The rows are grouped in 4 ways, from coarse to fine. Each group lies inside one group of the grouping before and may be the whole of it. The rows also spread widely along 18 directions, which tell nothing about the answers.
(in the rows, 128 means zero)
Known rows, each followed by its group in each grouping:
[ 86 125 103 132  80 130 108 105 106 132  94 133 126 129  31 111 137 148
 115  73 150 169 169 143 113 154 155 109 142 120 138 150  99 123 166 140
 171 173 131 106 135]	tede z148 z137 tezuz
[135 134 125  63 148 141 145 141 184 167  87 141 105 135 178 143 105 139
  85 114 160  93 102 103 121 131 168 114 122 151 138 140  94 159 111 151
 136 147  92 121 176]	tede z312 z889 Kor
[154 128 148 153 158 102 105 106 159 128 143  95 139 101 147 124 110 129
 159  93 138 156 130 125 125 128 135 139 133 109  79 113 145 118 165 159
 131 176 146 140 129]	Vebof z625 z961 mar
[141 135 155 156 165 129 122  82 121 106 122 161 157  89 130 119 119 128
 152 144 155 149 106 134 149 129 136 128  79  95 117 127  85 107 131 109
 131 155 132 134  84]	tede z148 z767 Bamuv
[151 155 113 145 120 124 132 151  76 138 129 118 141 172 148 107 183 114
 152 191  90 120  87 124 150  84  87 167 107  91 156 130 176 101  70  78
 136 113 164 121 130]	tede z312 z383 sut
[138 140 102 147 131  85 156 139 116 121 146 120 127 134  83 146 107 117
 125  78 112 191 153 141 117 134 138 136 154 122 136 113 171 119 121 150
 133 135 125 140 155]	Vebof z334 z414 Nuf
[110 147  73 128 115 129 119 170  86 139 149 147 156 150  90 158 149  94
 111 140  99 131 166 132 129 140 105 115 165 117 139 163 188 157  82 140
 167  98  66 141 134]	bisol z243 z567 suf
[115  87 123 135  74 136  97 136  55  99 136 119 144 148 106 136 145 115
 156 182 106 140 178 157  95 108 126 110 167 109  89 153 169  99 107 108
 114 148 178  94 117]	bisol z243 z567 rulav
[162 176  37  72 116 147 146 175  62 156 115 116 165 174  83 112  95 165
 152 104 105 190 155 193 114 174 113 125 166 139 131 208 139 101  78 140
 128 182 132  85 175]	bisol z243 z802 vak
[130 175 134 114 136 171 191 109 149  80 157 128 142 131 145 122 158 110
  91  72 121 115 122  61  94 145 128 115  79 148  88  98 117  92 167 127
 130 219 112 170 129]	tede z312 z889 bedeg
[192 144 135 134 181  41 138 119 186 142 108 125 106 108 126 135  42 119
 142  63 140 192 103 134 130 154 174 145 127 143 124 121 131 120 121 177
 125 152 123 140 161]	Vebof z334 z857 piz
[116 101 146 132 108  87  84 127 146 108  61 125  87 177 101 115 157  96
 147 146 141 174  86 108 119 142 130 170 145 122 117 177 103 131 114  65
 132 152 151  89 133]	tede z555 z192 gaf
[113 148 138 124 108 103 138 124 140 118  80 163 133 134  82 127 128  41
  78 132 141 149  95  55 112 154 134 135 130 136 153 161 121 143  88 124
 188 109  61 145 128]	Vebof z625 z475 ridek
[123 132  84 119 104 222  84 139  73 152 124 141 157 129 113 134 134 159
 155 201 142  64 130 152 156 152  71 129 128 129 160 135  96 183 112  97
 125  90  87  85 146]	tede z148 z767 pevi
[170 147 139 146 165  63 109 118 161  80 129 167 111 127 118 130 100 112
 157 124 124 160 108 145 145 157 141 123  94 159 111 137 121  93 105 122
 117 140 118 160  88]	bisol z583 z325 Gak
[124 121 140 148 137  98 107 100 154 107 134 155 125 102  95 128 143 155
 136 117 133 161 158 147 137 124 160 112 111 123 120 163 125  94 119 129
 146 163 134 152  81]	Vebof z625 z475 lumi
[ 83 131 133  80 112 137 152 159 124 134  90 164 104 164 110 125 152 148
  78 118 137 115 125 118 102 132 121 108 117 151 154 129 108 124 125 111
 135 107 108 120 155]	Vebof z625 z836 Fal
[149 142 132 124  83 168 164  95 161  82 160  88 112 141 147 117 145 115
 119 163 132  98 103  88 152  90 120 156 137 158 170  83 134  95  95  79
 113 117 150 150 136]	tede z148 z767 Bamuv
[136 118 136  86 163 133 159 146 170 110 118 153 103 122 170 147  99 142
 108 104 128 111 126 123  95 148 130  95 113 165  91 112 111 141 138 143
  99 145  96 136 160]	tede z148 z137 tezuz
[123 113 134 125 135 108 114 135 147 132 135 126  98 148 163 146 159 147
 124 133 127 111 139 136 128  89 161 122 125 114 116 120 154 112 124 125
 122 156 161 135 129]	tede z312 z889 bedeg
[159 156 116 106 127 123 104 118 142 138  90 131 124 142 136 117  99  99
 130 126 150 121  97 108 125 159 151 129 116 142 117 147 102 127 123 146
 146 175 117 117 144]	tede z312 z889 Kor
[127  70 147 114 103 127  99  92 130 148 113 106 146  73 140 126  73 134
 134 159 162 127 158 156 125  81 167  91 172 102 119 112 132 144 117 175
 150 103 156 103 136]	tede z312 z383 sut
[ 87 108 101 163 143 141 114 152  80 142 102 181 103 169 134 163 200 119
 114 142 130 103 140 128 136 131 139 137  96  66 131 145 106 184 155  95
 135 137 107 103 110]	Vebof z625 z836 Fal
[104 117  94  82 171 111  93 171 147 128  91 170  68 183 130  94 159 175
 160 128 106 125 130 187 149 183  73 129 127 140 104 171 100 140 145 102
 112  72 122 111  84]	tede z148 z767 pevi
[ 94 104 168 116 142 156 124 102 150 139 148 112 146  98 145 142 135 152
 121 110 166 110 150 112 129 112 150 125 142 110 109 114 112 132 167 132
 122 134 139 129 112]	bisol z243 z567 rulav
[130 145 111  90 106 131 160 128 141 101 108 115  88 196 105 132 122 122
 117 124 162 179  93 120 135 151 140 183 167 157 174 145  87 106  98  57
  89 136 148  98 150]	Vebof z334 z414 Nuf
[124 114 121 129 117 121 143 102 170  91 144 118 130 114 121 141 130 114
 111 112 143 165 149 122 134 107 163 119 161 124 127 143 128 127 107 127
 150 149 118 149 112]	bisol z583 z325 Gak
[112 153 143 138 140 133 134 138 111 115 176 119 158 132 136 144 149 104
 122 141 125 132 123 107 131 106  86 143 146 111 129  93 179 112 122 113
 130  98 116 158 125]	Vebof z625 z475 lumi
[ 85 104 171 155 136 110  77 138 103 121 105 105 147 126  87 121 139 150
 163  86 145 191 122 136  88 144  77 143 147 100  71 109 125 133 201 109
 124 169 148  91 166]	Vebof z625 z475 lumi
[137  81 115 119 137 145 157  90 138  95 224 130 134  75  90 222  67 135
 134 138 140 165 224 142 129 149 187 129 204 149 121 149 176 136  76 138
  65 109 115 141  76]	tede z312 z383 sut
[165 173  78 131 131 125 176 139 113  59 185 126 115 166 153 137 108  57
 122 124  95 126 128 125 135 140  96 122 144 147 115  62 176 109 125 135
 107 103 109 173 126]	tede z148 z137 tezuz
[137 156 123 100 123 178 165 132 129 172  93 113 138 139 181 109 134 116
  94 137 147  69  73  83 134 101 119 141 101 115 165  93  98 153 127 126
 151 122 111 116 190]	tede z148 z767 pevi
[135 110 156 146 142  90 136 122 106 130 115 153 145  93 121 139  77 146
 130 132 150 157 126 172 140  90 153 100 114 112 152  86 120 122 109 138
 125  98 137 121 155]	bisol z243 z567 suf
[134 114 101 127 150 113 165 133 129  40 114 186 112 131 184  93 127  90
 112 152 105 144 126 176 141 103  97  63 107 105  98  93 104 132 125 133
 149  85 103 158  93]	Vebof z625 z475 ridek
[148 143 122  99  84 120 146 102 173 110  83 119 109 129 111  64  90 100
 109 125 143 118  94 113 157 133 129 119 131 172 175 111  85 123 108 140
 170  70 115 137 140]	bisol z243 z567 rulav
[207 100  75 140  82 130 141  71 109  65  89 146 106 106 122  88  48  88
 155 147 123 146 163 173 127 154 190  81 115 138  97 141  69 115 125 171
 130 176 157 103 101]	Vebof z625 z475 ridek
[120 109 145 137 172 108 124 159  60 177 148 146 111 159 147 179 137 132
 152 151 119 104 138 133 125 127 138 169 118  87 120 107 172 132 138 113
  68  93 170  99 114]	tede z312 z889 Kor
[118 162  89  97  86 147 114 112 165  83 107 116 132 148  98  92 140 111
 105 102 146 158 121 119 125 146 118 103 153 153 122 150 100 117 124 126
 185 183  98 140 142]	tede z312 z889 bedeg
[177 141  41 144  72 171  95 121  85 144 129 107 176  96  84 128  73 103
 145 139 112 119 184 147 120 159 126  91 163 131 120 155 156 174 107 206
 184 161  78 111 167]	Vebof z625 z836 Fal
[127 176 116  98 134 111  80 178  63 167 135 113 157 175 131 116 133 124
 151 125 105 121 129 148  93 138  86 116 138 118  83 121 198  81 143 162
 138 154 155 120 155]	tede z312 z889 Kor

New rows. What belongs after each?
[117 131 140 154 161 129 133 107 128 125 147 143 173  74  96 126 124 153
 138  98 133 166 148 137 132 128 112 117 114  99 120 122 129 129 141 143
 154 133 105 145 111]	Vebof z334 z857 piz
[110 116  91 112 121 133 131 165 158 141 128 136  89 149 121 139 159 175
 109 111 106 108 159 147 134 124 113 117 141 147 152 133 149 162 118 133
 139  98  97 135 156]	Vebof z625 z836 Fal
[171 119  61 173  98 124 120 107  76 142 120 146 119 131 123 143 114  76
 135 167 120 112 165 148 159 117 193 124 128  80 151 149 137 155 100 161
 157 133 132 114 104]	Vebof z625 z475 ridek
[164 160  88 139 139 125 125 127 144 118 167 170 107 143 132 166 136 115
 124 164 119  91 143 129 170 135 157 132 110 148 169 145 149 123  70 122
 124 112  91 167  88]	Vebof z334 z857 piz
[166 134 107 117 104 165 150 119 120 103 148  98 153 127 157 143  95  78
 127 158 129 126 129 102 109 124 125 130 164 134 111 117 145 134  99 136
 120 153 118 123 157]	Vebof z334 z414 Nuf
[103 137 117 137 133 126 157 118 142  90 147 165 140 100  78 117 152 154
 106  99 114 165 164 143 137 125 115  97 113 131 142 135 128 113 118 129
 161 117  92 169  98]	Vebof z625 z475 lumi
[ 75  94 169  96  84 149 102 128 149 102  97 116 128 141 149 134 139 103
  91 176 181 126 101 104 109  85 111 115 182 128 135 106 110 147 117  90
 146 100 114 111 166]	Vebof z625 z961 mar
[ 93 100 137  92 153 104 133 130 179 149 123 147  88 136 123 141 159 164
 109 113 135 138 153 127 138 125 163 139 145 124 137 174 134 128 109 120
 130 108 133 136  88]	tede z312 z889 Kor
[148 170  48 158 105 196 152 118 126  75 161 145 132 139 124 101 190 141
 127 131  91  90 149 138 169 130  89 107  82 129 149 113 110 139 131 110
 163 151  87 162 108]	Vebof z334 z857 piz
[126 125 114 133 115 158 135 112 121 103 135 123 154 110 144 129 134 120
 118 136 139 130 132 131 128  99 126 101 130 105 119 105 124 142 126 131
 153 155 117 131 143]	tede z312 z383 sut
[ 93 120 133 124 130 148  78 117 162 109 164 123 123 130 118 137 166 171
 144 147 155 128 150 149 160 125 104 136 161 131 131 138 128 127 133  94
 125 107 122 142  88]	Vebof z625 z961 mar
[179 165 139 142 135 115 121 110 120 123 127 120 148 128 128 113  94 111
 160 147 143 134  82 125 159 132 127 156 105 138 149 114 117  98 102 112
 119 130 141 128 135]	bisol z243 z567 rulav
[117 138 167 148 142 124 125 113 127  77 129 148 139 120 123 141 123 129
 126 104 158 156 110 124 104 131 125 110  97 131 100  79  95 104 168 106
 112 186 126 135 147]	Vebof z334 z414 Nuf
[140 140 101 154 125 119 116 103 137  60 175 142 131 120  78 121 140 174
 163 122 118 186 168 190 156 128 118 114 131 138 131 137 134  77 110 101
 123 156 142 154  82]	Vebof z334 z857 piz
[124 138 128 134  99  83  95 154  82 110  45 168  98 201  91  79 159  93
 147 163 114 139  75 134 132 154 101 143  93 130 141 158  93 105 110  72
 146 112 148  93 121]	bisol z243 z802 vak
[136 166 105 146  64 153  83 113 132 113 128  88 135 164 125  88 183  89
 137 143 122  79 115  89 147 121 115 137 126 132 128 130 136 108 139 118
 182 171 137 143 124]	bisol z243 z802 vak
[ 99 131 142  79 100 119 166 135  80 130  88 150 132 153 118 124  97 127
  77 118 164 159 130 149  86  99 165  87 136 122 148 105 107  82 126 136
 129 136 159 104 168]	Vebof z625 z836 Fal
[128 159 105  96 153 137 117 146 108 191  92 173 161 104 123 139  69 142
  96  98 166  95 128 153 130 148 154  72 100 130 150 115  86 170 142 199
 171 115  62 122 173]	bisol z583 z325 Gak
[171 137 103 133 118 117 104 110 110 131 131 140 135 117 144 129  88 100
 142 175 131 105 135 152 152 113 157 105 123 121 136 119 144 122  91 163
 145 117 132 133 113]	tede z312 z889 Kor
[128 163 127  96 146 116 114 144 144 127 163 135 109 167 148 157 129 155
 120 122 148 117 135 150 133 124 145 123 137 153 134 117 151  80 123 125
  99 144 141 152 126]	Vebof z625 z836 Fal
[ 52 142 131 100  90 161 138 118 134  59 159 132 124 148 125 116 148 147
  73  82 171 122 157 158 118  94 110  56 149 142 129  22  98  97 206 129
 143 122 128 160 146]	Vebof z334 z414 Nuf
[141  92 136 125  84 145 143  94 160 110 112 109 123  98 136 126 111 104
 115 171 137 118 126 101 129  91 149 125 153 132 148 126 126 142  81 122
 145 113 126 123 143]	tede z148 z767 pevi
[110 134 130 102 149 126  97 156 122 136 130 125 147 132 117 134 123 135
 141 112 124 144 133 129 100 159  84 122 151 133  83 136 155 137 141 141
 132 137 105 121 147]	tede z312 z889 Kor
[133 109 133 134 157 131 136  96 145 118 132 105 133 114 189  97 142  98
 145 129 127 129 128 122 139 104 126 135 134  68  76 118 127 123 163 142
 143 134 162 135  80]	tede z148 z767 pevi
[171 131  97 147 166 145 200 124 127 129 105 175 117 108 161 139 116 134
 108 101 114 112 127 122 131 135 163 113  51 112 133 120  85 164 131 148
 125 165  95 129 145]	Vebof z625 z836 Fal
[138 134 124 128  98 119 118 126 119 113 127 129 115 141 100 130 131 105
 128 125 109 116 143 100 101 149 139 121 120 153 107 131 155 108 125 139
 133 163 133 133 130]	tede z312 z889 Kor
[132 140 154 116 162  74  82 157 141 170  74  93 164 136 131 108 122 117
 154 109 139 211  79 119  98 128  98 162 167  90  87 185 156 121 110 133
 168 181 131 102 177]	Vebof z625 z475 ridek
[141 142 171 138 177  63 115 158 115 144 106 141 139 124 113 133  96 155
 152  92 128 185  98 148  97 138 106 132 103 128 104 106 148 102 138 135
 110 150 136 122 179]	Vebof z625 z961 mar
[ 91 134 151 110 159 112 105 131 145 148 125 128 134 149 164 118 180  96
 117 143 140 121 104  96 140 107 116 147 142  80 111 144 150 126 129 117
 163 103 130 143  83]	tede z312 z383 sut
[165 138 134 143 150  88 138 123 186 111  89 125 106 117  94 109 116 151
 150  74 114 185  93 112 118 165 120 152  99 159 116 153 109 125 120 115
 131 191 112 129 167]	tede z148 z137 tezuz
[142 167 123 120 151 101 129 169  75 110 158 145 158 138 114 119 111 127
 150 122  80 143 135 156  98 143  63  97 109 143  88  90 196  82 125 154
 121 118 125 151 142]	tede z312 z889 Kor
[113 142 163 141 150 115 109 128 117 120 133 152 151 112 122 131 131 136
 129 118 137 129 127 126 111 129 110 105  96 123 104 101 136 106 155 138
 136 143 119 146 124]	Vebof z625 z836 Fal
[121 127 123 142 127 153 116  76 130  83 173  86 134 129  95 137 103 122
 162  93 176 183 152 133 144 169 128 169 184 117 103 112 104 115 187 106
  92 155 158 115  89]	Vebof z625 z836 Fal
[154 165 155 144 135 110 132 104 137  91 162 129 162 116 130 154 116  79
 127 166 142 155  92  96 136 105 130 144 131 131 141 119 164  80  65  99
 128 146 116 167 119]	tede z148 z767 pevi
[113 173  79 115 163 161 155 183 132 116 163 121 125 169 137  98 189 188
 138  83  85 128 127 159 149 141  23 137 119 133 128  97 148 133 160 107
 128 103 100 153 150]	Vebof z625 z475 ridek
[144 153  82 101  95 105 154 145 115  90 133 108 123 156  66 126  72 115
 120  72 117 203 155 152  92 169 116 114 184 173 122 120 156 100 122 153
 123 149 120 126 179]	Vebof z625 z836 Fal
[ 91 143 129 132 147 157 134 132 111 140 182 136 161 123 140 179 169 142
 101 137 147 117 147 122 140  84 135 125 136  90 146 107 164 131 114 114
 135 133 111 152 124]	tede z312 z889 bedeg
[134 132 121 140 106 144 154 108 133 117 108 151 100 131 114 144 132 101
  94 105 135  87 123  77 119 148 171 122  81 147 143 101  96 153 147 131
 136 158 101 132 146]	tede z312 z383 sut
[ 90 140 142 134 147 104  84  94 133 112 186 135 164 110  92 173 130  91
 126 135 170 179 164 126 140 127 155 132 192  95 113 160 173  96 110 130
 148 133 116 165  52]	tede z148 z137 tezuz
[114 148 143 115 182 109  95 164 131 198 132 109 150 125 134 133 115 170
 148  85 144 124 111 144 137 136  93 145 136 115 124 102 147 149 165 157
 135  95 115 124 165]	bisol z583 z325 Gak
[ 95 114 174 129 120  70 128 153  90  79  94 145 130 151 136  88 148 139
 125 132 117 187 108 177  89  63  90  83 116 102  99  78 144  59 140 106
 135 131 184 125 155]	Vebof z625 z475 lumi
[116 130 206 133 146  54 130  90 182 154  78 124 130  75  82 101  72 165
 109  46 187 197  93 124 122 109 172 125 109 132 157  88  89  94 159 159
 158 139 147 135 172]	Vebof z625 z475 lumi
[153 159 142 141 122  95  96 132 132 109 145 142 119 148 143 123 147 125
 139 142 112  91 126 133 133 111 145 105  87 151 114 113 158  66 118 132
 130 164 150 163 116]	bisol z243 z567 suf
[115 118 104 124 122 179  93 133  80 161 116 150 158 122 122 131 166 143
 146 176 117  91 158 134 121 137 118 117 114  92 107 187 128 145 114 124
 148 152 117 101 103]	tede z148 z767 pevi
[106  86 178  79 155 182 185  65 154 150 125 126 158  55 152 114  94 194
 111 112 187 136 149 138 131  90 179 109 121  98 133 121  58 117 147 140
 113 124 166 112 105]	tede z555 z192 gaf
[112  91 142  94 117 172 134 118 135 136 145 117 114 125 152 143 136 132
 124 164 134  76 148 101 123 125 132 137 150 135 120 124 135 145 124 117
 102  90 139 114 107]	tede z312 z383 sut
[101 109 150 129 142  83 157 138 111  85 149 153 119 122 106 141 108 130
 119 119 118 175 146 165 118 103 108 103 145 126 129  70 162  97 122 121
 107  66 138 148 126]	tede z148 z767 pevi
[147 118 141 179 169  89  90 144  63 121 155 119 138 154 134 153 132  84
 200 184 107 161 103 135 143 136  77 195 146  77  97 114 190 130 114  83
  85  89 164 105  97]	tede z312 z889 bedeg
[133 151 130 115 127 135 123 126 144 163 128 113 171 122 145 179 113  91
  91 138 176 138 109  88 131  99 178 140 166 109 154 159 141 146  70 132
 160 172  86 132 175]	bisol z243 z567 suf
[128 123 158 141 190 109 170  95 145 123 130 197 126  87 164 144 132 120
 102 135 144 116 125 121 151 101 182 105  62  90 135 121 101 120 117 134
 134 116 115 164  66]	tede z148 z137 tezuz
[ 99 114 106 108  65 180 150  96 102  83 149 107 128 128  95 110 123 147
 115 117 142 131 178 156 117 114 130  93 161 136 131  86 112  97 159 126
 123 133 161 119 130]	tede z148 z767 pevi
[158 163 174 148 121 134 123  70 204  87 131  95 153  90 152  82 152 132
 136 127 147 132  75  84 142  86 124 132  87 138 123 113 111  72 119 107
 166 207 142 172 127]	tede z148 z137 tezuz
[124 157 143 131 123 126  69 110 190 152 111 113 140 104 116 125 125 150
 121 108 173 111  95 106 151 122 132 123 120 146 152 112 111 148 134 145
 181 157  88 145 171]	tede z312 z889 Kor
[112 131 119 177  83 164 107 119 117  82 167 100 150 121  83 123 177 144
 149 147 115 138 138 126 147 107  63 144 144 126 148  99 154 133 125  81
 143 122 117 139 140]	Vebof z625 z475 lumi
[ 77 115 117  78 104 180 154 149 128 127 119 141 114 157 141 115 174 163
  90 159 138  97 135 135 136  99  95 116 145 130 168 124 109 142 112  91
 134  63 115 120 133]	Vebof z625 z961 mar
[159 121 129 152 113 132 117 116 101  94 140 127 148  97 121 110  93 118
 158 137 104 119 149 143 107 132 100  93 111 136  89  81 145 116 151 160
 130 134 134 131 136]	Vebof z334 z857 piz
[118 141 136 131 138 143 110 125 118  75 131 185 113 148 116 147 142 114
 132 163 141 107 108 118 138 166 105 124  90 155 125 114  94 129 127  77
 102 120  96 135  96]	tede z312 z889 Kor
[122 147 133 150 222 173 195 120 161  58 252 160 143  96 152 197 162 162
 132  97 112 132 156 111 154 152  87 145  96 136 101  85 150 135 142  86
  59 128  75 197  69]	tede z312 z889 Kor
[176 153 162 149 150 136 115  96 131 130 163 118 164  94 156 149 108  89
 152 160 131  93 105  73 129 132 139 148  96 130 104 114 157 110 109 138
 119 161 126 151 109]	tede z312 z383 sut
[ 94 112 151 145 130  99  65 135 129 175 112  97 128 124 103  82 154 148
 162 112 120 121 134 132 137 129  75 148 146  98 114 114 160 139 181 153
 169  70 150 120 114]	Vebof z625 z836 Fal
[122 136 121 135 138 112 138 144 120 163 146 126 118 134 127  96 163 144
 135 100  82  82 160 126 143 123 112 127 101 118 125 109 171 116 156 164
 150  80 144 153 102]	bisol z243 z567 suf
[128 124 110 147 131 123 150 131 129 130 115 161 112 133 132 136 155 117
 105 144 124 118 127 121 151 108 142 129 104 106 164 130 124 154 100 118
 151 100 101 140 121]	Vebof z625 z961 mar
[ 78  93 178 124 157 112 152  98 165 125 118 155 125  91 127 138 122 155
  94 102 184 150 128 137 156  92 166 116 127 102 161  98  78 142 143 116
 134  78 123 137 109]	bisol z243 z567 rulav
[ 72 112 138  95  84 131 105 129 112 108  91 101 112 182 110 101 149 138
 120 140 174 171 101 152 131  96 105 142 184 109 152 106 101 113 139  70
 133 108 174  84 155]	tede z312 z889 Kor
[138 136 134 123 125  92 100 140 126 150 118 111 116 158 138 125 126 141
 144 125 137 128 119 148 139 109 150 137 137 123 134 127 144  97 121 129
 127 141 169 120 145]	bisol z243 z802 vak
[125 179 118  83 141 107 138 131  85 117 106 171 145 167 118 135  90 112
  99 110 177 185 116 164 108 141 170  97 127 123 128 140  96  65 121 131
 125 182 136 123 134]	Vebof z625 z961 mar
[ 75  90 159 156  90 103  98 138 104  91 109 130  99 151  68 112 172 143
 139 115 116 153 147 133  98 131  91 127 131 129 107  99 137 115 175  93
 124 116 157 112 132]	Vebof z625 z961 mar
[162 171 151 147 138 141 131 100 126 139 116 149 205  65 137 132  90  78
 106 149 152 118  89  77 122 112 135 104  85 112 138 116 121 134  93 163
 189 161  65 154 155]	Vebof z334 z857 piz
[119 129  85 151 100 179 140 129  69 142 155 148 119 138 138 134 165 139
 114 141 109  44 183 140 140 110 140  98  90 105 143  81 137 145 166 153
 136 110 131 133 115]	Vebof z625 z961 mar
[177 118  89 186 130 147 145  93 114  42 188 135 128 122 138 165 122  52
 160 181 109 144 149 115 159 146 126 157 147 112 107 131 147 145  95  95
  97 127 109 148  63]	Vebof z625 z475 ridek
[134 120 102 114 114 141 199 120 128  59 132 186 105 129 161 156 112 111
  66 142 138 126 149 152 126  86 180  62 109 136 152  92  99 120  94 126
 122 135 104 154 136]	Vebof z625 z475 ridek
[160 132 146 142 132 142 149  91 136 134 146 108 186  58 154 154  67 114
 109 116 162 139 137 113 112  86 171  96 130 107 120  91 139 130 121 185
 151 181 113 144 171]	Vebof z625 z836 Fal
[115 112  85  96 123 172 142 149 106 103 136 148 119 157 116 133 157 164
 142 179 112 139 146 165 148 138  86 139 152 132 147 168 122 144  75  69
 102  88 119 102 107]	tede z312 z889 Kor
[150 122 101 103 119 117 119 122 106 110  88 138 128 150 118 108  90 119
 150 142 146 176 128 173 132 149 149 120 151 123 114 174  88 112 105 118
 123 151 149  89 121]	bisol z243 z567 suf
[120 138 110 135 115 181 172 134 121 146 172 125 146 128 151 164 192 126
  91 137 108  66 158  79 129  88 151 130 109 111 149 128 163 140 105 124
 145 148 107 156 126]	bisol z583 z325 Gak
[123  79 155 113 122 136 137  69 189 107 113 125 104 107 134 103 154 120
 132 155 144 141 146  91 140 130 169 156 143 116 113 201  94 115 109 103
 133 128 156 127  36]	Vebof z625 z961 mar
[137 130 123 134 156 125 201  93 173  68 146 143 118 107 152 138 117 104
  90  61 137 166 145 108 116 125 172 105 111 116  98  99 101 120 161 146
 131 188 112 165 116]	Vebof z334 z857 piz
[ 95 104 164 110  95 124 126 140 179 117  97  99  69 166 102  96 166 157
 127  97 125 106 107  89 122 146  94 163 133 179 138 106 106 131 164  80
 112  96 145 114 157]	bisol z243 z567 suf
[131 140 141 127 160 127 118 149 121 130 145 136 143 129 119 144 133 106
 147 137 106 123 114  89 115 169  75 155 123 137  99 132 165 143 120 118
 118 108  94 135 122]	tede z312 z889 Kor
[107 102 161 111 134 166 154 100 106 105 144 143 169  80  94 140 112 144
 133 136 138 159 159 118  91 145 120 116 134 127  96 149 119 109 122 113
 105 145 127 117 101]	tede z148 z137 tezuz
[182 146 104 129 134 135 179 138  81 116 103 131 113 164 164  86 107  72
 147 124  89  94 100 107 124 166 106 144  81 128 101  95 108 128 158 135
 106 117 146 109 132]	bisol z243 z567 suf
[122 162 136 127 146 123  84 141 131 198 115 137 126 154 135 146 170 181
 130 110 156  84 119 127 147 121 178 142  85 117 149 158 115 109 136 124
 138 195 144 124 141]	bisol z243 z802 vak
[125 163 109 106 150 100 127 191 102 194 164 129 139 143 109 172 101 137
 111  88 105 100 160 133 114 144 121 118 149 152 141 103 211 138 120 187
 128  84  88 148 184]	bisol z243 z567 suf
[121 118 161 150 115  99  77 132 101 104  68 196 127 133 113 102 167 120
 139 197 118 121 103 137 117 114 115  97  63 119 119 164 106 100  94  92
 158 141 129 121 100]	Vebof z625 z475 lumi
[104  69 132 103 115 155 142 113 156 109 119 127 112  82 103 120  95 184
 129 105 135 136 175 158 110 138 119  90 152 153 112 111 100 158 153 144
 116 100 120 109 143]	tede z148 z137 tezuz
[176 118  82 146 137 161 182 116 116 140 149 114 142 102 120 145 115 166
 151 104 106 142 169 141 144 138 162 147 118 114 134 161 124 146 105 135
 108 175 135 112 137]	bisol z243 z802 vak
[105 125 157 113 184 113 116 111 136 133 110 182 140  95 132 116 105 159
 132 137 169 142 114 170 156 127 122 104 103 107 136 120  81 125 133 127
 134  77 114 133  87]	tede z148 z137 tezuz
[ 93 110 101  90 148 164 161 149 123 144 133 156  87 163 141 143 155 176
 109 108 134  89 162 153 150 144 140 128 125 127 147 127  91 157 156 109
  93  82 125 112 110]	bisol z243 z567 rulav
[130 134 134 154 135 110 129 104 113  75 192 115 150 110  90 132 100 134
 162 124 132 188 153 167 145 125  98 134 163 126 127  81 160  86 130 118
 104  93 151 150  98]	Vebof z334 z414 Nuf
